The rows come from 6 hidden closed curves, with some noise, and rows from the same curve form a group. Each curve winds through 8 dimensions. The rows are also pushed far along 5 directions, which tell nothing about the answers.
In the rows, zero is written as 128.
Some rows, each with its group after it:
[107 177 116 145 104 102  98 129  92 141  96 109 154 163 144 167 149 120
  83 148  78 142 173 124 124]	zabi
[119 155 177 124 125  88 113 189 103 108 116 113  85 131 181 119 102  68
  41 163  95 155 127  89 153]	muve
[137 108 154 126 104 197  75 167  90 109  93 173 130  84  94 122 121 122
  97 121 133 126 107 124  78]	zedup
[130 145 124 126 136 149 121 169  76 124  91 141 116 122 157 153 133 121
 124 119 118 128 124 111 121]	zedup
[132 177 102 152  96  96 167 132 149 130 105 150 150 130 140 111 122 167
 145 146 162 148 101  89 120]	beb
[108 124 132 100 162 124 119 116 159 150 159 120 118 148 129 145 134 167
 127 131  99 134 127 122 171]	zabi
[125 124 125 130  94 157  83 169  81  91 122 142 150 115 151 135 111 101
 109 141  87 105 132 104  94]	zabi
[129 112 110 112 123 136 126 114 161 128 139 135 138 120 101 107 105 163
 140 141 164 147  83 127 130]	beb
[151 138 113 155  93 144 158 148  84  99 115 161 151 106 134 124 122 133
 174 120 157 105 121 115  69]	zabi
[148 137 144 124 143  84 202 122 123 122 151 111  81 132 139  90  85 121
 137 149 183 164 105 123 143]	pum
[119  86  93 127 104 150 126 105 109 113 168 108 184 148 117 174 135 120
 131 117  96 119 149 169 138]	muve
[140  87  96 120 104 188 111 138  92 100 121 142 153 110 105 145 113 130
 134 130 136 124  84 152  98]	nunaz
[109 159 151 115 167 113 116 163 170 152 107 132  87 149 130 146 164 198
 124 122 105 114 100 109 135]	beb
[138 142 102 109 164  94 185 115 167 117 182 129 132 130 160  93  89 149
 187 108 205 153 141 112 151]	pum
[141  82 190 121 117 165 116 186  97 101 121 148  60  86  99  85 102 120
 125 140 123 101  53 112  90]	muve
[137  59 132  95 147 130 152  88 163 122 196 100 102 121  83  77  80 115
 142 133 174 157  90 166 166]	nunaz
[129  90 142 102 145 130 133 150 137 124 157 122  92 127  92  99 118 154
 148 102 170 152  85 138 144]	nunaz
[119  72 154  94 151 149 114 108 126 125 174  97 107 134 111 125 104  93
  63 133 112 164 149 159 178]	nunaz
[116 112 113 124 131 127 120 124 142 133 152 120 137 145 103 126 153 157
 160  90 131 125 150 145 135]	nunaz
[126 130 154 136 127  74 179 137 122 126 148  99 110 151 177 147 123 108
  94 150 107 142 125 105 179]	zabi
[135 165 101 148 116 147 146 161  77 132  72 157 135 115 130 139 142 152
 175  97 165 129 130 123  84]	nunaz
[122 124 164 116 143 120 158 139 122 160 121 124  69 120  95 112 117 150
 132 133 145 155  82 128 153]	zabi
[121 114 152 113 144 112 116 116 145 115 175 100 107 153 133 131 120 110
  94 156  74 111 137 141 142]	muve
[118 107 131 136  86 122  84 147  73 110 117  99 141 140 136 127 124  85
  80 134 101 142 160 123 124]	nunaz
[132 125 133 113 154 147 120 129 125 126 141 138 133 128 123 143 132 134
 118 102 151 147 152 144 131]	zedup
[158 167  84 144 113 138 184 132 121 101 102 170 149 104 147 106  93 160
 173 142 202 136  94 102  78]	pum
[112 153 109 138 125 122 160 124 145 157 134 147 136 132 107 121 153 171
 189  88 137 128 141 127 141]	pum
[139 184  97 175  66 152 133 171  35 127  39 176 152  95 126 109 129 131
 175 107 171 135 144  93  51]	zedup
[120 150 137 130 116 124 105 153 117 120 109 131 108 124 139 105 119  85
  80 140 106 148 139 115 136]	beb
[126 153 152 134 134  97 139 120 122 158 112 120 101 128 138 128 123 129
 141 159 111 116 109 105 134]	muve
[119 156 125 130 133  91 127 150 143 126 120 113 107 149 140 107 139 125
 118 121 129 142 134 121 141]	zedup
[139 158 129 123 163  86 163 122 156 137 149 126 121 151 120 144 151 176
 183 106 172 125 113 146 120]	zabi
[147 154 139 142 110 108 146 171  74  90 119 145 125  89 205  77  63  64
 129 135 175 143 170  55 106]	pum
[126 123  68 136  87 204 115  99  90  95 138 160 202  94 138 126  89  60
 117 125 105 128 200 148 106]	pum
[127 153  86 163 101 120 150 110  87 142 106 127 188 154 137 180 169 167
 173 101 131 114 181 133  99]	nunaz
[143 112 111 126 128 159 127 121 126 113 143 148 147 125  90 141 143 167
 186 110 145  95  98 159  80]	zabi
[113 187  52 156  78 123 142 153 120 105 112 154 184 149 146 130 147 163
 163 105 120 129 156 113 101]	muve
[129 196 118 140 123 107 120 141 147 139 111 164 149 148 110 149 168 212
 174 124 135 110 105 112  79]	beb
[136 103 128 127 137  98 213  99 150 115 190 106 111 140 129 101 103 116
 140 123 160 152 135 151 168]	muve
[123  68 110  77 154 181  97 128 149  95 201 129 134 127 104 130 101 138
 139 117 115 118 100 161 140]	zabi
[122 180 100 128 151  81 131  90 169 151 142 117 154 177 134 157 159 204
 168 134 130 119 147 123 121]	pum
[145 113 141 130  97 161 166 142  90  74 165 158 133  73 140  78  43  50
 117 145 152 135 142 121 104]	zabi
[128 135 132 132  94 134 101 165 101 117 106 148 141  97 129 109 103 110
 132 131 144 133 110  99 106]	zedup
[120  85 126 107 131 196  89  87 124 131 157 138 161 108 102 154 112  90
  87 139  85 129 149 164 146]	muve
[130  88 108 114 132 147 147  91 184 122 183 138 149 117  95 109 112 159
 179 122 144 109 100 147 135]	zedup
[125 127 160 110 156 115 118 136 128 152 108 105  77 143 108 141 136 137
  92 148 124 149  84 146 148]	beb
[113  91 165  93 158 116  89 127 175 128 168  93  81 132 110 104 117  75
  72 143  89 139 106 157 184]	zabi
[114 144 164 139 115  87 138 150  71 135 126  93 105 138 153 126 114  56
  74 133 104 162 185 125 159]	zabi
[126 169 164 107 163 112 121 185 128 129 116 145  75 114 138 122 115 137
 140 134 134 121  80 108 118]	pum
[120 129 191 115 148 129  97 153 121 151 102 123  73 132 114 137 139 142
  61 148 103 146 104 114 141]	nunaz
[122 111 138 130 105 120  78 119 110 134 119 103 143 126 135 137 120  90
 107 159  91 113 128 120 128]	zabi
[128  89 150  91 181 169  83  98 141 138 161 116 102 141  65 156 149 143
 131 120 101 100 113 200 114]	pum
[140 102 115 108 135 144 147 102 156 125 175 140 126 126  65 115 121 155
 173 124 159 134  67 175 128]	beb
[141 104 129 126 137 140 119 108 111 127 128 118 123 129 106 122 128 142
 158 124 151 108 131 144  90]	zedup
[146 157 121 140 125 114 196 130  91 132 112 146 130 106 175 131  87 120
 153 150 170 147 113  90 134]	zedup
[138 106  67 129 110 153 202  97 141 104 177 153 162  96 141  86  73 108
 199 119 169 134 123 124 148]	beb
[119 143 155 122 142 115  92 124 121 155 112 116  96 126 127 118 126 107
 120 152  93 115 131 117 129]	muve
[137  47 136  94 154 146 153  78 170 119 200 103 115 114 116  89  77  93
 104 134 158 161 125 151 192]	pum
[126  95 159  98 164 145 133 160 127 128 145 125  68 116 104 112 119 132
 140 105 140 130  93 146 144]	beb
[138 146 168 116 151 138 108 186 106 124  85 142  65 101 131 110 119 103
 103 130 144 137  83 116 115]	nunaz
[128 114 141 101 134 175  63 174 130 122  88 150  90 106  83 118 125 158
 119 147 120 114  30 129  91]	pum
[109 128  60 161  74 138 106 117 109 139  90 117 193 167 103 181 196 180
 158 108  87 103 136 155 102]	beb
[129 131 120 144 110 140 172 131 101 124 125 140 127 124 125 109 123 127
 124 106 150 159 161 126 134]	nunaz
[122 145 139 124 151  94 108 123 190 147 120 118 111 172 107 161 183 218
 133 151  95  95  64 130 119]	pum
[121 156 149  97 177 135  96 144 157 136 132 140 102 127 122 145 130 137
 119 133 109 116 106 140 129]	pum
[121 146  94 147 105 131 116 143 115 121 116 134 147 158  97 141 177 189
 178  98 115  98 135 145  77]	muve
[121 200 123 159 117  37 204 132 159 136 129 118 132 165 186 136 144 134
 116 145 125 153 138  91 173]	beb
[120 138 164 129 133  90  99 161 123 120 115  99  88 144 155 113 135  84
  69 136 101 137 148 114 142]	zedup
[140  99 147 124 126 135 152  91 111 110 176 119 122 115 138  97  77  79
 112 157 123 130 162 126 134]	pum
[122 138  87 136  96 116 132 124 116 115 145 130 184 125 141 120 106 105
 149 112 154 150 167 124 132]	zedup
[142 113 137 138 102 136 180 138 100 104 139 144 131 103 145 119  85 111
 124 151 144 135 101 110 126]	muve
[117 140 162 117 136 140  43 159  73 154  75 120 104 117 131 159 136  98
 100 153  75 111 116 114 112]	zedup
[142 126  92 141  68 201 133 174  19  68 115 177 157  75 134  88  67  74
 148 106 162 143 163 117  63]	muve
[128 201 112 139 132 148 176 143 136 162  85 193 112 119  92 137 150 223
 186 128 146 129  62 118  98]	muve
[121 152 154 129 146  91 149 131 168 153 116 123  91 130 144 104 128 132
  98 136 136 156 125  99 170]	beb
[132 115 161 115 138 117 110 166 109 131 115 119  86 134 106 125 137 146
 112 121 148 149  84 127 128]	nunaz
[133 159 108 137 127  75 183 107 179 124 161 127 143 149 152 112 126 159
 150 131 160 148 130 108 153]	nunaz
[134 149  67 139 118 121 185  78 128 113 153 124 185 139 164 136  97 102
 130 137 153 157 183 141 146]	nunaz
[134 154 139 103 174  58 183 118 157 134 180 103 109 150 153 112  94 133
 140 121 203 184 143 123 176]	beb
[126 105 124 125 129 147 136 128  67 109 151 109 131 123 157 132 103  58
 117 112 112 131 198 143 136]	beb
[128  63 122 100 137 174 121 131 114  99 178 125 135 105 140 131  92  89
 133 121 112 115 121 138 152]	zedup
[139 122 157 151  90 131 157 163 108 130  80 148  96 102 112 104 122 150
 121 144 149 134  63  96 107]	beb
[129 131 102 121 117 169 175 154 112 104 148 172 129 110 128 108  94 163
 162 115 149 139 109 111 119]	zabi
[123 189  71 155  85 110 175 141 101 111 128 154 155 130 146  80 103 142
 191 114 156 141 165  95 101]	pum
[117 114  90 122 114 151  95 104 138 105 179 131 191 149 110 153 143 144
 144 109  97 105 169 159 111]	beb
[128 129 140 102 194  61 145  83 174 157 175  76 123 189 156 190 158 165
 124 142 123 136 127 141 188]	zabi
[119 148 113 135 142 125 160  85 164 167 133 140 147 148 104 150 157 217
 172 119 136 121 139 130 128]	nunaz
[113 152 145 127 147 104 157 149 141 151 113 123 107 138 157 160 138 156
 117 134 109 128 113 108 160]	nunaz
[117 178  80 129 136 118 151 139 162 141 125 155 135 135 112  97 144 185
 205  81 172 139 134 123 122]	muve
[136 114 159 117 139 146  97 186 113 118 101 144  91 113 113 124 141 163
 144 111 145 107  73 112  91]	zedup
[133 113 147 129 130 136 141 141 131 110 145 138 106 111 129  89 115 103
 124 107 146 132 147 125 128]	zedup
[119 178 114 154 105  92 109 135 153 133 104 133 161 160 129 165 182 166
 136 139  88  93 117 126  99]	zabi
[134 126 146 141 109 150 109 131  69 140  95 141 147 107 133 165 132 111
 123 139 112 114 135 116 104]	zedup
[112 120 179  91 184 103 106 134 140 169 139  96  82 131 130 145 126  96
  88 122 125 163 132 141 198]	pum
[139 103 157 136 105 138 154 165 106 113 109 138  81  98 108  88 104 119
 120 140 151 135  65 116 116]	muve
[128 152  93 151  96 119 180 139 109 135 107 147 155 103 148 103 109 111
 162  98 186 167 148 104 146]	muve

New rows, each followed by its group:
[111 132 149 102 172  61 133  99 145 165 168  69 114 177 132 176 138 135
 117 144 110 146 131 153 187]	pum
[149 109 152 116 145 137 161 154 136 106 143 145  96 110 130 121 116 123
 123 124 159 138  73 128 139]	nunaz
[135 111 123 129 112 130 102 105  87 121 124 109 145 123 148 109  94  83
  96 143 145 155 181 111 125]	pum
[139 109 100 114 134 108 185 118 118 108 171 106 133 142 133 115  97 118
 137 112 197 186 129 150 163]	nunaz
[129 109 135 119 135 116 131  89 173 133 164 118 130 128 101 105 116 133
 137 136 142 127 125 145 136]	zedup
[102 186 173 122 178  96 109 158 163 185  79 126  82 159 134 184 194 194
 103 128  77 112 109 113 148]	nunaz
[124 160 129 143 137 110 165 138  90 144 101 120 124 133 163 154 134 110
 124 113 137 144 172 124 140]	nunaz
[126 160 112 128 133 135 108 150 145 132  92 148 137 151 113 166 173 204
 123 122 129 126  93 128 101]	zedup
[133  98 158 114 123 142 132 182 125 106 131 142 101 107 117 119 113 139
 109 121 152 140  65 120 130]	muve
[132 133 162 141 124 132  96 138 141 129 104 143 119 126 115 124 155 154
 109 132 113 103 127 111  91]	muve
[142  58 161 109 125 166 130 146 109  96 162 131 103  97 118 120  92 105
 121 145 120 108  66 133 126]	zabi
[140 173 127 160 109 101 164 138 100 137  91 143 144 143 153 168 157 182
 155 142 130 109 109  92  94]	zabi
[139  96 128 105 137 154 109 155 104  85 137 122 118 119 149 124  93 102
  91 138 139 139 115 125 120]	zedup
[123  92 134 107 120 138 122 139 124 118 164 124  97 114 101  72  87 126
 149 133 134 136  97 122 137]	pum
[125 161 164 138 124 133 146 199  99 127  76 160  92  94 175 130 112 128
 109 139 118 120  99  67 120]	nunaz
[111 101  62 114 112 176  97 105 119 123 143 124 181 131  96 140 126 116
 142 100 122 143 154 176 138]	pum
[118 141 146 106 177 103  83  94 173 169 135 101 108 163  84 142 167 166
 129 122 125 130 137 167 136]	zedup
[138 165 173 131 161  90 128 131 107 156  99 116  91 140 142 146 144 131
 115 136 145 135 142 117 119]	pum
[109 154 129 100 164  99 110 137 143 145 152 113 127 145 151 153 124 126
 123 125 115 145 140 124 169]	muve
[130 138 100 129 113 170 106 129 141 115 124 172 164 105 116 108 121 157
 157 113 147 115 141 113  86]	muve
[131 148 118 110 166  98 128 136 141 116 155 115 124 159 163 144 140 137
 130 113 137 137 147 125 148]	zabi
[135 127 143 130 114 155 152 162 120 120 116 171 124  74 147 114  90 117
 144 140 139 116  81  89 123]	pum
[129  80  95 124  95 178  98 140  82 121 106 131 133 110 106 108 115 127
 155 125 128 125  91 122 114]	zabi
[119 118  94 140 108 134 139 103  97 128 145 117 181 137 143 147 122 127
 149 111 124 127 197 129 127]	nunaz
[115  94 116 126 106 161  95 153  90 111 108 117 135 107 153 110  99  89
 100 124 113 131 160 106 130]	beb
[127 172  86 148  94 166 116 160 111 103  93 182 159 106 141 104 124 135
 145 110 131 122 154  98  82]	nunaz
[120 118 137 121 141  89 141  98 183 143 154 100 124 138 142 118 120 116
 108 147 125 140 127 123 180]	muve
[112 103 139 110 157 118 128  80 144 152 172  94 136 148 130 150 121 129
 113 131 109 134 179 144 169]	nunaz
[139 179 206 143 161  81 141 147 118 166  85 133  86 147 152 180 178 166
  84 144 118 128 123  95 128]	nunaz
[128 118  99 133  95 156 148 122 116 109 146 148 172 110 124 120 104  97
 115 114 149 162 151 140 142]	zedup
[123 146  55 158 116 122 173  31 156 143 167 120 224 185 122 186 183 171
 150 104 110 128 225 176 138]	nunaz
[122 185  90 146 114  94 157 159 119 126  96 134 145 135 168 127 133 125
 140 107 161 160 146 104 139]	pum
[125 155 117 145 117 118 106 132 100 154  77 127 158 133 142 163 159 136
 129 112 138 136 157 113 120]	pum
[121  58 110  96 123 167 110 111 153  93 193 116 136 118 111 106  87  94
 112 140  99 123 108 156 156]	pum
[132 158 120 124 141 132 191 134 160 111 159 164 117 125 126  97 111 167
 150 112 164 144 129 121 125]	beb
[118 137  94 138 101 130 146  90  99 151 133 124 164 136 112 137 120 136
 157 133 125 142 155 137 133]	pum
[140  85  83 121 115 180 112 119 146  87 147 145 162 120 105 122 124 157
 163 120 137  96  94 149  88]	pum
[130 150  67 153  81 147 134 108 110 107 117 142 192 148 120 148 137 153
 128 135 123 132 152 141  87]	muve
[109 112 110 116 124 119 116 112 106 115 177  96 165 152 172 155 108  89
  96 135  82 139 194 126 169]	zabi
[117 146 144 114 171  60 129  92 218 162 163  98 122 187 118 164 181 197
 121 138 110 126 107 140 172]	nunaz
[132 184 112 143 116  96 132 131 107 131 110 135 154 144 140 132 134 150
 143 123 162 148 163 111 100]	beb
[110 113 162 113 136 100  54 127 108 113 166  73 145 179 144 183 147  83
  30 141  55 131 200 157 144]	beb
[150 118 128 103 172 114 190  98 127 122 184 121 127 124 151 120  79 116
 141 119 208 176 153 136 161]	nunaz
[141  65  74 128  96 195 172  94 129  97 173 152 182 106  88 125 107 145
 175 106 161 125 110 167 118]	zedup
[143 122 151 107 165 145 109 131 142 126 139 145 100 115 101 113 131 137
 144 112 161 127 108 142 111]	nunaz
[143 166 129 126 152  78 155 142 165 119 133 133 116 140 170 124 130 151
 148 138 157 126  97  94 134]	zabi
[122 153  95 153 105 163 133 100 131 158  96 166 169 132  91 148 165 221
 181 117 122 100 142 122  78]	nunaz
[116 113 118 133 111 143 122 130  93 123 128 115 125 127 141 129 123  62
  94 127  81 135 156 142 157]	zedup
[148 178 165 135 155  62 169 150 116 130 110 121  95 131 188 118 105 134
 128 146 183 144 133  72 122]	zedup
[122 140 104 144  87 133 126 145 113 119 105 148 156 104 159 101 104 108
 121 130 137 146 146  79 133]	pum
[143  95 158 108 161 116 137 123 149 117 171 114 101 126 124 123 124 110
 140 121 142 115 107 147 142]	zabi
[126 131 134 110 162 123 173 128 148 125 170 127 103 151 118 139 133 157
 128 113 136 148 120 154 157]	zabi
[135  94  99 154  57 165 128 151  63 108  85 139 149  91 124 104 102  98
 140 138 137 126  99 109  99]	beb
[134 115 154 109 151 138 126 141 126 141 118 129  86 134  88 131 139 165
 115 124 155 154  78 145 132]	nunaz
[113 134 126 142  86 162  57 150  80 121  85 136 163 128 139 171 150  84
  52 143  49 122 153 126 117]	zedup
[114 119 131 137  83 144  47 165  71 109  99 116 145 116 134 121 122  55
  84 130  82 123 163 122 108]	zedup
[145  95 110 127 106 163 122 112  92 109 120 129 148 112 110 128 100 127
 137 149 150 124 104 141  89]	zedup
[124 149 146 130 148 103 130  88 128 150 135 100 132 175 134 189 162 133
  72 153  79 136 162 152 149]	zabi
[145 152 114 135 114 153 153 156 103 128  82 168 104  95  95  79 104 157
 172 120 200 151  80 116  84]	zedup
[123 122 127 135 108 133 115 148  64 118 118 117 143 117 160 133 106  87
 124 119 126 130 179 110 118]	nunaz
[133 106  96 122 138 118 163 114 146 125 158 115 130 146 107 112 136 163
 180  93 174 139 123 151 137]	pum
[115 136 179 112 164  90  88 114 134 168 124  91  83 144 131 142 137 106
 101 163  75 114 128 126 154]	muve
[151 178 126 167 112 117 210 132 102 128  96 167 133 112 165 122 125 152
 160 126 172 131 143  86 100]	zedup
[125  98 148 111 134 159  94 129 135 147 111 132  86 106  91 119 118 136
 138 167  88  94  42 130 123]	zedup
[123 141  68 154  81 181 120  88 110 141  97 160 179 115  94 133 138 143
 171 141  94 101 128 140  89]	zedup
[114  86 109 119 116 180  64 116  88 130 128 116 167 131 102 164 140 131
 135 111  88 101 165 157 101]	nunaz
[120 165 104 127 114 155 105 158 130 128 108 172 120 119  85  99 134 196
 191 122 125 105  83 115  74]	pum
[129  85 192  71 198 154  64 159 136 137 138 116  45 127  99 131 134 138
  95 129 112 125  68 142 146]	zabi
[132 136 135 128 122 114 118 140  85 103 132 107 108 140 138 108 103  92
 105 144 123 136 157 130 107]	muve
[124  61 159  86 143 200  89 153 102 100 168 135  98 108 103 129  96 107
  85 134  86 122 103 151 134]	zabi
[121 162 120 152  93 152  99 147 117 140  75 164 160 127 101 159 173 164
 111 121 110 126 120 126  94]	zedup
[131  90 129 132 102 165 141 128  86 110 141 129 115 115 100 117 110  99
 124 137 105 122 114 156 116]	muve
[126 132 110 115 163  82 201  87 196 129 195 109 136 154 166 134 116 143
 147 131 141 139 134 127 193]	zedup
[132 126 132 141 124  96 113  94  84 131 119  75 152 168 157 181 141  91
  76 157 100 133 181 144 129]	zedup
[138 137 119 124 170 128 190  92 192 154 147 152 119 145  94 142 162 228
 188 104 168 121  95 148 131]	zedup
[121 165 173 154 115  98 142 142 108 146 111 136 119 130 143 147 144 127
 111 143  91 112 149 102 119]	zabi
[132 138 192 109 162 115 147 158 164 122 157 146  69 106 125  98 105 118
 115 138 131 125  89 117 139]	zabi
[116 117  79 128 110 134 123  85 101 133 156 105 182 153 112 160 126 127
 154 127 111 129 164 166 130]	pum
[135 143  81 152 101 130 114 102 137 132 104 131 163 145  79 137 176 155
 177 111 138 108 117 171  82]	zabi
[144  91 140 106 135 133 109 125 144 105 163 125 120 122 111 108 109 121
 127 136 150 130  91 136 126]	nunaz
[127 159 140 120 163  93  73 116 146 141 131 106 136 176 132 173 187 139
 102 113 107 125 168 149 129]	nunaz
[121 157 165 111 177 143  67 140 156 158  91 141 109 133 115 187 177 152
  94 133  82  99 106 146 118]	pum
[139 139 132 127 124 151 166 141 138 127 127 177 128  90 108 101 103 148
 146 111 190 157 101 117 123]	zedup
[131  94 137 109 134  99 141 129 101 128 144  83 106 136 148 128  95  92
 111 148 146 161 103 127 173]	zabi
[141 167  96 147 121 100 243 148 152 126 121 163 127 124 154 124 125 196
 191 121 189 143  62  92 142]	zedup
[132 154 133 139 105 131 139 129  99 116 126 145 145 114 129 130  99 111
 119 151 128 128 139 124  97]	zabi
[131 161 118 149 115  84 182 146  73 132 113 115 139 135 175 142 118  93
 135 112 166 169 163 111 154]	zedup
[117 158 123 149 103 131 124 157 127 150  86 160 152 114 133 146 159 153
 142 108 121 124 119  98 127]	muve
[129 177 164 166 107  85 133 111  77 144 103 118 128 143 167 139 136  94
  88 164  85 123 201  92 113]	pum
[130 155  93 125 148  55 239 101 172 111 223 116 155 146 191 102  88 108
 181 103 187 166 182 114 199]	beb
[113 163 106 143  99 115  96 161  96 120  90 119 141 152 150 153 150 114
  97 140  76 125 138 120 119]	beb
[143 128 159 117 171  75 174 112 133 140 137  86  84 154 154 145 118 132
 108 157 154 149 106 131 160]	zedup
[124 157 101 143 113 109 126 121 178 123 129 139 151 145 114 130 162 155
 149 129 110 105 107 139 115]	zabi
[132 144 134 129 130 118 117 128 120 125 128 135 147 120 166 136 109 114
 124 143 126 120 151  94 122]	pum
[130 129 123 120 143  85 190 121 144 132 150 104  92 127 160  98  88 111
 158 153 146 139  90 110 172]	zedup
[111 114 133  90 185 121 146  77 160 156 197  94 113 176  91 180 150 147
 119 126  86 138 132 201 186]	muve
[125 205 175 145 150  75 140 133 123 172  86 129 107 141 168 161 152 119
  78 149 116 154 158  95 153]	zedup
[134 145 117 151  99 102 168 144 115 109 118 127 137 132 150 102 118 110
 109 116 168 165 156 115 130]	muve
[115 133 162 129 130 140  94 125 126 157  97 127 117 126 119 167 150 111
  70 156  64 121 118 134 145]	pum
[131 140 126 132 129 143 168 120 125 132 134 144 124 141 104 150 139 170
 130 133 123 134 108 148 120]	zabi
[117 140  89 148  84 167 132 140  90 129 115 166 160 107 102 115 131 142
 194  95 124 112 145 126  93]	pum
[129 179 173 129 154 104 122 139 151 146 109 148  97 124 147 118 133 145
 108 144 125 125 137  90 120]	muve
[136 145 127 151 116 122 128 110  78 122 115 113 140 150 130 157 145 110
 119 140 105 114 169 150  90]	pum
[138  77 141  96 137 155  96 142 117 103 153 124 120 108 109 116  86 129
 130 136 158 129  86 136 110]	muve
[116 164  93 149 111  59 125  86 115 141 138  79 201 184 167 186 154 110
 108 128 117 151 217 140 151]	zedup
